There are 3 nested groupings, the coarsest first. Each group lies inside one group of the grouping before and may be the whole of it. The rows also spread widely along 12 directions, which tell nothing about the answers.
Known rows, each followed by its group in each grouping:
[-1.33 -2.75 -2.99 -1.78 -0.28  0.33  3.25  1.07  5.55  1.96  1.07 -3.71
 -1.71  0.02  3.36  3.22  1.45  0.36 -1.02 -4.58  0.36  1.07 -3.84 -0.71
 -0.97  0.47  0.38 -1.66  0.14  0.12 -0.50 -1.51  2.29 -2.67]  navu Z159 Z207
[ 0.37 -1.82 -0.32 -0.85  2.04 -1.89 -3.16 -1.47 -5.71 -1.18 -0.12  0.09
 -0.14  0.25 -1.88 -0.07 -5.45 -2.05  1.35  2.44  0.87 -1.13 -2.23 -2.68
 -1.96 -0.21 -0.95 -5.43 -2.46 -1.57  2.92 -3.69  0.83 -0.96]  navu Z159 Z624
[-0.61  1.41  0.02 -0.55  1.29 -0.96  1.99  2.52  1.19  0.80 -2.97 -0.74
 -1.18  1.37  0.76  2.50 -1.43  1.35  0.52  0.64 -0.96  1.05 -1.62 -2.29
 -0.21  0.72 -0.21 -0.02  2.01 -0.08  1.47 -2.54 -1.39 -3.08]  turo Z809 Z686
[-0.69  0.64 -1.20 -0.63  2.84  4.28 -0.37  0.27 -2.62  1.28 -0.94  1.20
  2.77 -3.89 -0.33  0.55 -1.48 -0.19  1.42  1.19 -0.01 -1.22  1.46 -0.67
  1.82 -1.60  3.60  0.39  1.36 -1.76 -1.68  2.08 -3.03  1.19]  turo Z360 Z466
[ 0.08 -0.63 -1.47 -1.12 -2.09  0.30  1.36  0.55  1.41  0.55 -0.44  0.38
 -3.54 -2.11  2.35  3.40  1.46  1.09 -3.42 -0.39 -0.74  1.90  0.24  1.48
  0.76 -0.83 -0.27 -0.62 -1.29  0.58 -2.63  1.44  1.63 -0.13]  turo Z809 Z918
[ 0.10 -0.94  0.34  1.35 -3.16  0.39 -4.70 -4.16  1.31  0.54  4.26  1.93
 -0.82 -1.72 -1.81 -2.78  3.43  0.57 -2.34  0.25  3.52  1.56  2.40  7.25
 -0.15 -0.15 -0.49  3.75 -4.68  2.05 -1.90  1.39  3.47  6.41]  navu Z573 Z958
[ 1.10  5.50  0.29 -0.59  0.02 -1.52 -1.46  0.97  2.67  2.44 -0.76  3.14
  1.79  0.07 -0.15  1.86 -3.23  0.49  2.54  2.48  3.63  0.27  0.01 -0.36
  1.53 -0.44 -1.93  4.87  0.51  2.38  1.76 -0.99 -1.13  0.67]  turo Z809 Z975
[-1.07 -0.52  0.14  1.13 -1.04 -0.43 -2.53 -1.84  1.04 -0.66  1.23  0.70
 -1.47  1.14  0.01 -0.75 -0.34  0.23  1.11 -0.48  1.82  1.53 -0.45 -0.21
 -1.17 -0.47  0.62  1.91 -1.20  0.86  0.84 -4.43  1.66  0.41]  turo Z360 Z989
[-2.16 -0.35  0.40 -0.23  1.12  0.88  2.28 -0.27 -2.98  0.22 -1.67  0.91
 -1.49 -2.10 -0.51  0.71  0.96  1.76  2.28  2.98 -3.39  0.02  1.26  0.09
 -1.27 -1.21 -0.36 -1.70  1.09 -2.70 -1.39  1.89 -1.92 -3.05]  turo Z741 Z403
[-2.34  0.10  0.52  1.03 -2.14  1.98  0.60 -0.52  2.23  0.20 -0.09  2.08
 -3.77  0.05  1.09  0.66  1.29  1.60  0.14 -0.89 -0.09  3.00  1.50  2.45
  0.18 -2.10  2.06  4.16 -1.17  0.75 -1.64 -2.28  0.55  0.35]  turo Z741 Z713
[ 0.40  0.46 -0.09  0.25 -0.25  2.47 -1.60  0.48 -0.46 -0.21 -0.16  0.63
  0.29 -2.81 -0.42  0.16 -0.78 -0.25 -0.54  0.52  0.79  1.48  1.89  2.15
  1.64 -0.79  2.08  1.27 -1.20  0.97 -1.00 -0.23 -1.48  2.37]  turo Z741 Z302
[ 2.06 -1.14 -1.48 -2.41  1.22 -1.07 -0.08  0.75 -5.77 -0.27 -1.28 -0.65
 -1.94 -2.96 -0.08  3.68 -3.24 -1.50 -4.41  1.54 -1.00  1.17 -0.96 -0.42
  0.98 -1.73 -1.21 -6.30 -2.33 -1.95 -0.42  1.37  0.98 -0.95]  navu Z159 Z493
[ 0.47 -0.47 -1.99 -0.52  2.72  1.88  0.32  2.89 -0.60  1.51 -2.50 -1.41
  2.76 -0.36  2.04  0.96 -0.89 -0.46 -0.08 -0.70 -1.49 -2.67 -2.09 -4.26
  0.60  3.08  1.19 -3.35  3.47 -2.37  1.08  1.05 -0.92 -2.20]  navu Z573 Z599
[ 3.38  1.54  1.31  0.72 -3.92 -1.56 -2.83  1.31  1.12 -1.44  1.39 -0.07
 -0.74 -2.68  0.25 -0.22  2.48  0.07 -5.33  0.30  1.43  5.42  3.38  5.84
  0.66  0.75 -1.88  1.81 -3.34  3.59 -0.97  1.34  1.28  2.68]  turo Z360 Z989
[-0.71  0.53 -2.64 -0.10 -1.53 -0.22 -0.13  0.60  0.89  0.21  1.42  0.20
 -1.52 -0.01  3.10  2.65 -1.85 -1.57  0.24 -2.75  0.56  1.56 -0.96 -4.04
 -0.73 -1.89 -0.31 -0.55 -0.58  0.85  0.41 -2.10  1.72 -2.72]  turo Z741 Z713
[ 0.83 -3.05 -5.84 -1.46  1.08  2.76  1.74 -2.80  1.03  2.46  1.30 -2.52
 -0.08 -6.95  1.55  2.78  3.66  0.66 -0.86 -0.72 -0.20 -0.19  0.72  1.56
  1.50 -0.10  1.20 -2.16 -0.28  0.03 -6.18  5.23 -0.88  1.35]  turo Z809 Z918
[-2.65 -0.81  1.90  0.48 -1.25  1.33  1.14  1.45  0.65 -0.97  0.31  0.24
 -1.50 -0.23  0.10 -0.48  0.00  0.32  2.24  0.06 -1.45  2.25  0.77  1.40
 -2.45 -1.02  0.74  0.18 -0.93  0.18  1.57 -2.39 -1.21 -1.97]  turo Z741 Z713
[ 5.42  2.20  0.13  2.76 -2.97 -6.52 -3.10  1.74  0.58 -0.94 -2.90 -2.38
 -0.30  3.01  2.46 -1.01  4.26  1.73 -4.58  1.74 -1.10  1.30  0.29 -1.85
 -0.65  7.33 -6.03 -0.91  2.53  0.98  0.91 -0.06  3.85 -2.74]  turo Z741 Z403
[-1.87 -3.27  0.84 -1.08  1.55  2.40  0.46  0.99  3.15  0.80  1.53 -2.47
  3.34 -1.62 -1.14 -2.56  0.56  0.49  3.09  0.68 -0.17 -1.73 -2.37  3.41
 -2.63  3.31  0.25 -3.14  0.03  0.24  2.64  0.23 -1.69  0.17]  navu Z573 Z958
[-1.67  0.62  0.27  0.24 -1.80  1.51 -0.30  0.70 -1.27 -0.96  1.11  1.99
 -2.09 -1.14  1.46  1.23 -1.86 -1.19 -0.43 -1.00 -0.28  2.05  1.39 -0.78
 -0.17 -3.02  1.30  0.05 -1.88 -0.04 -0.30 -0.80  0.35 -0.58]  turo Z741 Z403
[ 1.44  2.41  0.51  2.79 -2.17 -0.93 -1.24  4.16  3.63  0.30 -2.49 -0.04
  2.61  3.01  4.24 -0.97  3.10  0.16 -0.19 -1.35 -0.29  0.24  0.13 -2.67
 -1.17  6.19 -1.35  3.07  3.36  0.28  1.58 -0.51  1.25 -3.08]  navu Z159 Z493
[ 0.26 -3.76 -2.56 -0.33  1.34  1.60  0.74 -2.25  1.27  0.87 -1.82 -2.67
 -3.50 -1.52  0.25  1.29  1.93  2.39 -2.81 -0.23 -0.38  0.29 -1.71  2.10
  1.99  1.42  2.85 -1.48 -0.16 -0.45 -3.43 -1.77  0.64  2.31]  turo Z809 Z686
[ 0.07  0.99 -1.16 -1.04  2.58  1.74  0.71  0.34 -0.90  2.29 -3.58  1.98
 -0.51 -1.38 -0.28  2.25 -2.32  1.26  0.50  2.28 -0.65 -1.29 -0.92 -0.63
  2.56  0.08  1.09 -0.04  1.81 -1.30 -1.12  0.94 -2.05 -0.28]  navu Z573 Z599
[-1.40 -1.53  0.40 -0.38  3.05  0.61 -0.12 -2.82  0.67  2.20 -2.32 -0.10
 -0.62  0.63 -2.92 -1.48  0.49  4.38  2.48  3.87  0.41 -2.33 -2.27  2.77
  0.58  1.03  1.09  0.59  1.79 -2.25  0.79 -2.74  0.11  1.78]  turo Z741 Z713
[ 3.34  0.53 -3.66  0.00  0.85 -0.17 -2.78 -2.21  0.22  2.57  1.45 -1.97
  3.70 -4.14  0.28 -0.48  4.47  1.11 -2.47  0.32  2.00 -0.60  1.56  1.52
  1.78  1.82 -0.90  1.13  0.88 -0.26 -2.94  4.79  1.34  3.10]  turo Z360 Z989
[ 2.80  2.17  0.50  0.31 -0.58 -1.49 -1.58  3.02 -1.54 -0.82 -3.69  0.89
 -0.69  0.58  2.08  1.48 -1.60  0.35 -3.31  1.64 -0.96  1.10 -0.11 -2.31
  1.45  2.37 -0.94 -1.18  1.57  0.32  0.43 -0.96  0.60 -1.67]  turo Z360 Z466
[-1.84  0.40 -0.25 -0.05  0.98  2.36  0.09  0.84  2.19  1.57 -0.17 -0.39
  0.99  0.08 -0.01  0.35  0.88  1.58  1.04 -0.95  0.92  0.02 -0.12  0.58
  0.66 -0.71  2.47  2.99  1.38 -0.65  0.61 -1.46 -0.14  1.00]  turo Z741 Z302
[-2.75 -3.86  2.43  0.47 -2.02  1.65 -0.72  1.69 -2.37 -1.56  3.27 -2.62
  1.40 -0.24  0.84 -3.58  6.28  0.21 -2.88 -1.81 -3.03 -0.70  1.66  2.78
 -4.39  0.95  0.75 -3.10 -1.47 -4.26  2.43  2.09  4.47  1.11]  turo Z809 Z975
[-3.34  0.97 -1.86 -1.26 -0.40  2.04  0.27 -0.67 -0.17  2.67  1.18  3.65
 -2.75  0.66  2.07  3.43 -1.20  0.05 -1.85 -2.61  0.89 -0.54 -1.24 -2.08
  1.40 -4.80  2.07  2.11 -0.62 -2.48 -0.80  0.35  3.91  0.89]  navu Z573 Z599
[-1.69  1.22 -1.98 -0.14 -0.90  1.01 -1.23  0.18  1.03  0.66  3.47  1.54
  2.82 -1.52  2.70  0.90 -2.34 -2.99  4.78 -1.33  1.73 -1.35 -0.26 -4.43
 -2.31 -1.06 -0.41  0.09 -0.65  0.70  1.60  0.23 -0.18 -1.79]  turo Z809 Z975
[-1.59 -2.82 -2.56 -1.74 -0.14  2.72  1.73 -1.94  5.94  2.02  5.92 -4.10
  1.25 -5.43 -0.85  1.05  2.66 -0.60  2.44 -3.43  3.34  3.32  0.42  5.87
 -1.07 -2.62  1.51  1.71 -3.73  3.42 -1.91  0.61 -1.68  3.02]  turo Z809 Z975

New rows, each followed by its group in each grouping:
[ 1.58 -1.65 -1.00 -1.25 -1.20  2.15 -0.18  5.63  0.75 -1.81  0.79 -3.48
  0.51 -1.82  3.53  2.11 -2.33 -3.00 -6.18 -4.58 -0.24  2.24 -1.22 -1.23
  0.98  0.97  2.72 -5.17 -1.87  1.31  1.55 -0.83  1.04  0.68]  turo Z809 Z686
[ 0.52  1.55 -2.20 -1.37  2.71 -1.69  0.84 -2.43  4.20  3.99 -2.00 -0.27
 -0.24 -0.23 -0.94  2.20  0.43  4.16  2.36  2.69  2.17 -0.64 -2.82  0.76
  1.61  0.75 -1.33  2.81  2.73  0.49 -0.81 -1.40 -0.51 -0.41]  turo Z360 Z989
[ 2.49  5.35  0.51  0.22  1.05 -0.50 -3.48  5.93 -2.65 -0.10 -0.53  0.17
  7.67 -0.56  0.78 -0.39 -4.20 -2.99  1.29  0.81  1.13 -0.86  1.37 -5.34
 -0.03  1.93 -1.22 -0.29  2.29  0.46  5.24  1.12 -2.51 -1.65]  turo Z741 Z302
[-2.47 -2.59  0.46 -0.44 -1.70  3.83  0.41  1.70  3.04 -0.19  2.15 -0.22
  0.57 -1.41  3.02 -1.08  2.82  0.89 -1.64 -2.51 -1.11 -0.67 -0.52  2.13
 -1.26  0.63  2.64 -0.97 -0.54 -1.42  0.21  0.83  2.34  1.05]  turo Z360 Z989
[ 3.26  3.02  0.91 -1.77  2.96 -3.58  0.59  4.18  2.57  2.96 -1.94 -4.96
  5.26  0.61 -1.91  0.06  1.73  3.18 -2.20  2.00  1.14 -0.05 -1.95  1.92
  0.64  3.66 -3.51 -0.70  3.64 -0.45  4.32  1.42  0.10 -0.23]  turo Z741 Z403
[-0.40 -2.99  0.63 -1.99 -1.03 -0.50 -1.43 -0.44  0.67 -1.66  4.26 -2.08
 -0.06 -2.65 -1.15 -0.34 -2.23 -1.63  0.00 -0.30  1.51  2.01 -1.73  3.11
 -2.69 -1.13 -1.02 -4.45 -4.55  1.86  2.73 -2.34  0.65  0.71]  turo Z360 Z989
[-0.46  0.01 -0.86  2.05 -0.34  2.69 -1.55 -0.28 -2.25 -0.14 -1.43  1.42
 -0.66 -0.72  1.13 -0.74  1.51  0.33 -0.60 -0.13 -0.95  0.60  2.50 -0.87
  1.11  0.10  2.90  1.87  0.61 -1.43 -1.89 -0.35  0.07  0.91]  turo Z741 Z713
[-2.96 -1.19 -0.45  0.78  0.86  1.16 -0.76 -2.32 -1.78  1.27  0.73  0.60
 -0.74  0.85 -0.72 -0.29  1.66  0.53  1.42 -0.58  0.66 -0.14  0.06 -0.01
 -1.35 -1.90  1.72  2.23 -0.47 -3.28 -0.21 -1.28  1.90  0.40]  navu Z159 Z493
[-0.13 -0.84 -0.50 -0.22 -1.87  0.91 -1.88 -0.42 -3.63 -1.28  1.54  1.87
 -1.19 -2.87  0.84  0.08 -1.48 -1.48 -1.15  1.09 -0.91  0.42  1.43  0.32
 -0.58 -1.60 -0.27 -3.09 -2.74 -0.60 -0.36  1.22  1.17  0.25]  turo Z741 Z713
[-2.93 -3.05 -0.69 -0.74 -3.43  3.35  0.23  1.55  0.23 -0.66  3.15  0.32
 -2.57 -1.14  3.84  1.22  2.80 -0.33 -5.57 -4.47 -1.27  0.38  0.15  1.09
 -0.66 -2.42  3.07 -1.85 -2.79 -2.43 -0.75  1.30  5.52  2.21]  turo Z809 Z918
[-3.71 -1.41 -2.45  1.55 -1.18  0.93 -0.08 -2.89  1.55  0.27  0.62  1.72
 -3.38  1.98  3.41  1.09  1.00  0.52  3.34 -2.15 -0.53 -0.16 -1.33 -4.99
 -2.06 -1.02  1.23  1.91  1.09 -1.21 -1.32 -4.03  2.36 -3.44]  turo Z360 Z989
[-0.32 -2.21 -0.59  1.67 -0.64  3.00 -0.66 -2.09  2.47  0.87 -0.88 -0.06
 -2.14 -1.44 -0.27 -1.04  3.94  2.06 -1.24 -0.22  0.39  1.90  1.54  5.10
  1.54  1.90  2.55  3.15 -0.70  1.26 -4.11 -0.25 -0.54  3.05]  navu Z573 Z958
[ 0.23 -0.70  0.81  0.91 -0.67 -0.62 -2.35  1.43 -1.98 -1.53 -0.81 -1.15
 -0.57  1.59  0.24 -0.70 -0.49 -0.13 -1.95 -0.07 -0.62  0.62 -0.43 -1.20
 -0.69  1.35  0.29 -1.78 -0.11 -0.76  2.47 -3.27  1.87 -0.16]  turo Z741 Z302
[-1.59 -0.44 -1.46 -0.70 -1.09  0.42  0.86  1.32  3.65  1.22 -0.01 -1.00
 -1.97  1.63  3.03  2.22  1.17  1.74 -1.82 -2.52 -0.21 -0.13 -2.51 -1.49
  0.09  0.13  0.76  0.11  1.24 -0.68  0.69 -2.17  3.44 -1.05]  turo Z741 Z302
[-0.04  1.78 -0.11  0.76 -1.26 -2.23 -0.83  0.24 -0.57  0.21 -0.12  0.38
 -0.94  1.02  1.11  1.02  1.90  0.84 -0.85 -0.03 -0.42  2.15  0.93 -1.57
 -1.18 -0.51 -1.84  1.71  0.61 -0.46  0.45 -0.63  1.82 -2.37]  turo Z360 Z989
[-0.13  0.92  1.50 -0.69 -3.27 -4.75 -1.53 -0.32  1.79  0.34  2.99  0.80
 -2.00  1.63 -0.69  0.66  0.44  0.06 -0.79  0.46  1.32  2.49 -1.09  2.43
 -3.28 -0.52 -5.50  0.23 -3.12  1.77  2.93 -0.89  3.81 -0.99]  navu Z573 Z599
[ 0.80  2.41  0.13 -1.36  0.62 -1.12 -1.08  2.79 -5.56 -0.38 -0.89  1.58
 -0.10 -0.16  0.38  2.92 -5.39 -2.70 -2.49  0.11  0.34  1.36  0.16 -3.68
  0.60 -2.71 -0.40 -2.40 -1.48 -1.66  2.22 -0.50  0.59 -1.74]  navu Z159 Z207
[-1.43  0.51  1.13  0.57 -0.03  1.81  1.10  3.51  0.90  0.65 -2.47  0.30
  0.83  1.06  2.10 -0.67  1.83  2.11 -0.20  0.07 -2.44 -0.92  0.02 -0.89
 -0.38  1.97  1.37  0.41  3.13 -2.40  1.55 -0.09  0.42 -1.93]  turo Z741 Z713
[ 4.59  1.85  0.27 -0.50 -0.76 -1.09 -2.82  5.51  1.19 -0.91 -0.36 -2.13
  5.04 -1.34  2.31 -0.08 -2.04 -2.03 -2.99 -0.11  0.99  0.33 -0.75 -1.38
  0.37  4.83 -1.84 -3.48  0.79  2.38  3.22  0.65 -0.26 -0.60]  turo Z360 Z466
[-3.33 -3.64 -2.51  0.02  2.64  2.39  0.48 -3.56 -1.17  1.16  0.69 -1.15
 -0.20 -1.23 -0.31 -0.64  1.26  0.94  3.59  0.37 -0.94 -2.86 -1.39 -1.88
 -1.68 -0.08  2.42 -1.83  0.93 -3.18 -1.35 -0.64 -0.17 -0.18]  turo Z809 Z686
[-1.04  1.08  0.43  0.19  0.09 -2.23 -1.50 -3.06  0.37  1.11  0.02  1.55
 -3.43  1.68 -2.69  0.83 -1.88  1.87  1.51  1.94  2.83  2.41 -0.69  1.81
  0.14 -2.96 -0.69  3.53 -1.77  0.95  0.93 -5.26  1.30  1.06]  turo Z741 Z713
[-0.73  0.13 -2.52  0.61 -2.33  1.67 -2.34 -2.81  0.12  1.48  3.44  3.20
  0.53 -2.73  2.40 -0.14  1.93 -1.17 -0.23 -1.18  1.74 -1.29  1.76  0.24
 -0.16 -0.93  0.21  2.07 -1.93 -0.91 -3.18  3.66  3.21  2.07]  navu Z159 Z207
[ 0.19 -2.36 -1.99  1.19  0.26  1.73 -1.32 -2.17  0.20  0.10  0.14 -0.91
 -1.26 -1.95 -0.12  0.27  0.94 -0.42  0.26 -1.38  1.57  2.28  0.97  1.78
  0.27  0.17  2.49  1.15 -2.14  1.10 -3.00 -1.89 -0.46  1.77]  navu Z159 Z624
[ 5.16  3.71  1.76  0.27 -3.10 -4.69 -2.16  4.12  1.76 -1.15 -0.58 -1.09
  1.29 -1.04  0.25  0.48 -0.97 -0.82 -2.46  2.00  1.19  4.82  1.52  2.42
 -0.40  3.16 -5.40 -0.28 -1.42  5.12  2.85 -0.01 -0.89 -1.56]  turo Z741 Z713
[-0.46  0.63  0.14  0.05 -1.15 -0.17 -2.15  0.74 -0.12 -0.31  1.37  0.57
  1.21 -0.26  0.78 -0.46 -0.68 -0.51  0.73  0.40  0.52 -0.69 -0.15 -0.84
 -1.26  0.55 -0.84 -0.62 -0.41  0.05  2.03 -0.59  1.43 -0.13]  turo Z741 Z302
[-1.53  1.09  0.31  0.30 -0.96  0.45 -0.94  2.09 -0.85  0.34 -0.46  1.85
  0.24  2.14  3.07  0.00 -0.04  0.71 -1.79 -0.55 -1.17 -2.71 -1.09 -3.62
 -0.43  0.54  0.35 -0.97  1.90 -3.55  1.88  0.07  4.07 -1.07]  turo Z741 Z403
[ 0.17 -1.46 -3.20 -0.57  0.41  2.37  0.36 -1.33  6.58  2.92  1.19 -2.20
  1.48 -2.49  2.18  0.42  3.74  2.04  0.09 -1.90  1.82 -0.89 -1.71  2.38
  1.16  2.38  1.62  1.65  1.51  1.32 -2.84  1.10  0.73  1.92]  turo Z360 Z466
[ 0.76 -0.71 -1.37  0.21 -0.66  1.14 -3.50  0.23  0.50 -0.59  2.06  1.03
  3.42 -1.73  1.95 -0.77 -3.98 -3.67  2.74 -0.35  2.31 -1.75 -1.81 -2.53
 -1.34  2.44 -0.10 -2.55 -1.69  1.22  1.93 -1.04  0.00 -0.09]  navu Z159 Z493
[ 0.04  1.69  0.28 -0.57  1.32 -1.20  0.54  0.88  0.49  1.25 -2.50  0.30
 -0.16  0.54 -0.98  1.74 -1.64  1.72  1.70  2.50  0.68  0.77 -0.68 -0.41
  0.20  0.32 -0.63  1.44  1.28  0.25  1.23 -2.03 -1.75 -1.20]  turo Z809 Z918
[-2.85 -0.06 -1.08 -0.50  4.00  0.97  3.74  1.40  0.15  2.87 -4.61 -1.39
 -1.97  3.42  0.61  3.06  0.12  2.60  0.52 -1.60 -1.21  0.06 -2.55 -3.90
  1.00 -1.02  3.03  1.86  4.16 -4.26  0.16 -4.02  0.05 -3.38]  navu Z159 Z207
[-0.18  2.08 -0.49  0.97 -1.32  0.19 -1.92  0.37 -2.09  0.01 -1.05  2.91
 -0.43 -0.33  1.92  0.49 -0.22 -0.02  0.06  1.46 -1.07 -1.13  1.58 -2.58
  0.12  0.15 -0.50  0.85  0.95 -1.17 -0.44  0.90  1.23 -1.06]  turo Z741 Z302
[ 2.84 -1.07 -3.86 -2.26  3.32  0.27 -0.85  0.40 -5.08  0.99  0.91 -4.18
  3.48 -5.12 -0.74  2.11 -1.59 -2.34 -1.92  0.15  0.44 -0.32  0.21 -1.80
  1.01 -0.75 -0.09 -5.82 -0.76 -1.28 -0.23  3.12 -1.22  0.76]  turo Z809 Z975
[ 1.25 -1.27 -1.67 -0.11 -0.76 -0.22 -1.13 -2.68  0.67  0.35 -2.83  2.66
 -3.74 -1.47  1.48  0.84 -1.44  2.13  0.37  4.19 -0.93 -1.98 -1.81  0.48
  1.30  2.59 -1.12 -2.50  0.07  0.46 -2.44 -0.87  0.88 -0.38]  turo Z741 Z713
[-3.97  4.80  3.08 -1.79  0.97  0.02  0.88  2.72  2.26  3.62  1.05  3.14
  1.62  3.12 -1.83  1.18 -1.23  2.17  0.69 -0.07  2.56  0.55 -0.71  1.82
 -0.30 -4.21 -0.22  6.02  0.58 -1.50  4.64 -0.29  1.49  0.69]  navu Z573 Z958
[ 3.26 -0.40 -2.62 -0.86  0.90 -0.70 -0.09  2.61 -2.50 -0.42 -3.27 -2.65
 -0.58 -1.93  2.19  3.08 -1.34 -0.31 -3.47  0.73 -2.25  0.40 -0.81 -3.10
  1.73  2.52 -0.76 -5.38  1.62 -0.14 -0.73  0.45 -0.49 -2.59]  turo Z741 Z302
[ 1.29  1.12 -3.52 -1.20  1.59 -1.24  1.34  0.79  2.33  2.97 -0.76 -2.97
 -0.15 -0.37  0.91  4.28  0.79  1.08 -1.53 -1.89  1.92  2.17 -1.23 -1.82
  1.72 -0.76  0.03  1.55  1.47  0.81 -0.90 -0.71  0.29 -0.61]  turo Z809 Z918
[ 1.08 -2.12  2.48  0.64  0.28  1.46 -1.87  1.02 -0.73 -1.07 -2.19 -0.53
 -1.15 -0.17 -1.71 -1.59  0.08  1.13 -3.30  1.08  0.77  1.96  0.48  5.30
  1.10  2.03  2.57 -0.20 -2.39 -0.04  0.28 -2.91  0.23  3.59]  navu Z159 Z624
